Every row belongs to one group in each of 2 separate groupings. Each group adds its own fixed numbers to the row, and there is some noise. The rows also spread widely along 4 directions, which tell nothing about the answers.
In the rows, zero is written as 128.
Some rows, each with its group in each grouping after it:
[147 160 138 195  94 161 124 176  67 179  81 142 145  97 106 128 144 142
 125  81 155  75  74  88 153 108 159 117  71] | nizel (0)
[152 164 134 189  96 162 113 175  82 186  99 157 151 109 105 139 165 130
 133  75 136  77  73  90 151 104 154 108  85] | zam (2)
[134 127 105 152  38 171 104 158  96 143  71 157 161 117 117 147 184  92
 156 119 138 122 100  98 118 109 170 120 110] | nizel (1)
[150 163 126 172  81 156 106 165  77 165  92 153 154 124 121 141 169 134
 138  99 142 103  83  99 138 105 139 103  99] | zam (2)
[146 175 150 198  82 150  89 150  72 146  56 123 134  69 134 126 156 151
  96  76 172 101  95  91 180 116 157 127 103] | vum (0)
[152 156 141 190 121 153  85 185 100 164  86 142 146 104 147  84 139 150
 130  82 155 133 113  92 145  86 150 132  96] | Fof (1)
[143 136 115 150  81 153  96 170  98 144  84 146 164 129 142 118 157 120
 149 125 139 150 109  93 115  90 145 118 111] | Fof (1)
[145 155 128 164  89 150  81 156 105 139  65 137 154 107 155 102 158 139
 127 102 167 142 119 101 139  98 150 120 115] | vum (1)
[155 148 127 176 108 164  77 178 113 163  81 143 148 106 144  89 140 142
 148  86 146 143 126  91 144  79 168 144 109] | Fof (1)
[147 163 130 173 106 166  79 173 116 163  74 146 149  97 146  92 152 145
 140  87 156 126 122  89 136  85 163 142 102] | vum (1)
[141 139 116 157 107 154 106 181 101 174 108 152 167 132 125 108 150 129
 154 105 140 124 112  88 105  90 147 112  93] | zam (1)
[140 157 124 168 106 163  98 180 116 169  80 154 155 107 134  96 154 128
 137  91 149 124 116  86 125  88 169 136  97] | vum (1)
[146 151 130 173 100 144  97 164  76 144  73 124 160 122 147  90 112 175
 151 107 160 135 107 118 138  98 142 116 102] | nizel (0)
[150 158 128 155  44 148  88 145  76 122  64 144 158 131 144 160 186 120
 126 123 153 132  87 109 153 116 138 106 127] | Fof (2)
[136 168 141 179 107 146 113 172  77 160  76 134 149 103 137 113 140 153
 111  96 164 104  97  89 149 111 139 112  89] | vum (0)

New rows, each followed by its group in each grouping:
[143 150 134 171  89 150 105 173  81 159  83 132 153 107 132 121 135 145
 135 102 144 124  96  93 146  97 150 127  95] | Fof (0)
[124 142 105 135  73 164 121 174 100 157  90 164 178 127 126 141 183  97
 137 127 135 117  96  81  96 101 156 107  94] | vum (1)
[145 181 135 175  94 158 111 172  91 163  82 159 146 110 132 128 173 143
 120  86 150  96  80  88 148 108 147 116  99] | vum (2)
[147 159 141 188  98 160 119 176  74 173  77 142 150  95 117 123 146 139
 113  82 144  95  82  80 159 103 154 124  85] | Fof (0)
[142 146 134 176  77 151  91 151  78 155  74 138 153 102 131 141 178 120
 118  94 152 113  96  94 140 113 141 103 105] | zam (1)
[130 151 120 144  65 150 132 162  73 149  77 144 164 118 118 151 171 117
 124 123 144 105  84  89 129 113 147 107  94] | vum (0)
[136 134 108 151  57 160 122 165  85 147  83 158 168 131 118 149 181  98
 147 124 146 111  82  97 104 114 150 100  92] | nizel (1)
[139 139 122 157  58 149 107 151  64 136  67 134 160 121 129 140 149 138
 145 128 150 120  88 114 136 119 147 107 103] | nizel (0)
[140 167 120 154  67 160 121 166  84 157  85 165 163 125 123 153 185 116
 127 111 142  94  72  87 135 111 146 104  99] | vum (2)
[165 172 140 192 107 145  71 167  93 150  75 140 141 122 161  89 129 185
 149  86 172 129 102 124 162  92 141 117 111] | nizel (2)
[141 150 125 175  80 170 106 182  92 171  82 141 150  97 112 123 143 133
 147  89 129 107 100  88 154  91 178 144 100] | Fof (0)
[143 160 134 195  67 153  99 156  64 148  58 130 143  95 118 137 152 141
 125  85 163  97  84 108 164 117 159 121 100] | nizel (0)
[143 152 129 173  72 156 123 164  69 160  75 141 151 106 116 136 146 133
 143 106 148  99  83 104 141 111 155 116  91] | nizel (0)
[157 163 129 170 110 158 104 191  98 174  96 160 157 131 135 101 137 149
 160  88 134 122 100  92 137  79 149 129  95] | Fof (2)
[149 159 118 165  87 150 104 172  84 154  92 153 162 143 140 118 147 154
 156 113 153 118  86 115 123 100 138 100 101] | nizel (2)
[153 145 126 176  81 158  77 157  98 143  66 139 151 110 142 105 147 141
 152  98 161 136 116 111 140  96 162 125 112] | nizel (1)
[154 151 131 186  96 147  89 164  86 148  72 142 149 113 149 104 154 146
 128  94 173 125 100 108 136 108 140 101 101] | nizel (1)
[167 173 141 186 117 137  81 171  84 150  84 141 147 128 163  93 135 181
 124  92 165 140 101 105 156  90 124 111 108] | Fof (2)
[142 164 136 189 101 173 109 177 107 182  81 158 150  81 118 118 177 121
 112  70 156  91  96  77 141 106 168 130  85] | vum (1)
[144 141 117 170 110 164 112 187  99 173  95 158 158 126 123 104 146 136
 156  99 143 116 100  94 110  94 160 120  85] | nizel (1)
[126 138 108 136  58 155 105 163 106 137  71 153 173 122 139 137 186 104
 140 129 148 133 108  94 110 106 152 109 111] | vum (1)
[152 167 130 188  88 173  84 168  97 181  85 155 143  99 112 128 159 138
 147  68 134  94  90  98 162  92 172 134 108] | zam (2)
[154 158 120 169  90 167  97 176  98 162  87 150 152 127 133 109 141 155
 170  96 149 117  92 109 142  93 161 128 104] | nizel (2)
[141 177 124 175  83 161 105 169  94 161  73 153 145 105 130 133 176 135
 125  90 152  96  80  95 152 103 154 118 103] | vum (2)
[151 164 151 210 101 153 112 161  64 164  73 132 140  88 120 122 143 159
 114  74 166  83  73  95 163 117 151 115  78] | nizel (0)
[146 138 118 172  66 166 102 162  92 156  72 152 158 110 119 134 175 110
 145 103 149 108  91  94 128 115 164 118  98] | nizel (1)
[144 145 125 161  74 161 109 175  90 158  86 151 157 116 122 136 180 107
 127 103 140 118  93  86 125 103 153 115  97] | Fof (1)
[162 169 134 196  91 165  88 163  93 159  70 147 140 106 134 118 155 157
 144  75 161 102  87 112 168 106 161 128 105] | nizel (2)
[160 171 137 193  90 173  92 173  88 168  81 149 139 100 123 123 162 141
 130  70 147 102  85  89 175  99 164 133 106] | Fof (2)
[150 146 128 173  97 164  85 179 107 162  82 142 153 111 143  96 146 134
 143  90 146 141 118  92 133  85 164 139 103] | Fof (1)
[137 139 120 160  77 158 112 169  87 167  94 152 162 116 108 142 178 105
 140 101 135 109  86  84 117 110 153 110  95] | zam (1)
[151 157 139 188  95 146  97 159  75 154  70 125 144 105 137 108 122 166
 136  90 165 113 100 112 152 107 147 115  98] | nizel (0)
[145 140 120 157  97 160 104 183  98 160  98 152 166 128 135 106 155 122
 146 109 137 132 106  85 115  91 149 116  95] | Fof (1)
[132 161 131 169  99 145 124 171  75 159  85 137 159 107 129 124 145 143
 124 104 152 102  89  87 135 106 142 113  86] | vum (0)
[158 166 131 193  86 160 105 174  80 163  79 155 147 119 126 123 156 150
 143  87 159  98  78 104 149 110 150 111  93] | nizel (2)
[165 171 138 203 116 161  86 180  91 169  87 146 139 109 139  93 133 176
 150  70 160 108  95 112 158  89 154 128  91] | nizel (2)
[144 152 124 184 119 160 126 195  79 190 102 144 156 114 111  96 113 153
 158  92 140  91  94  97 125  91 163 124  68] | nizel (0)
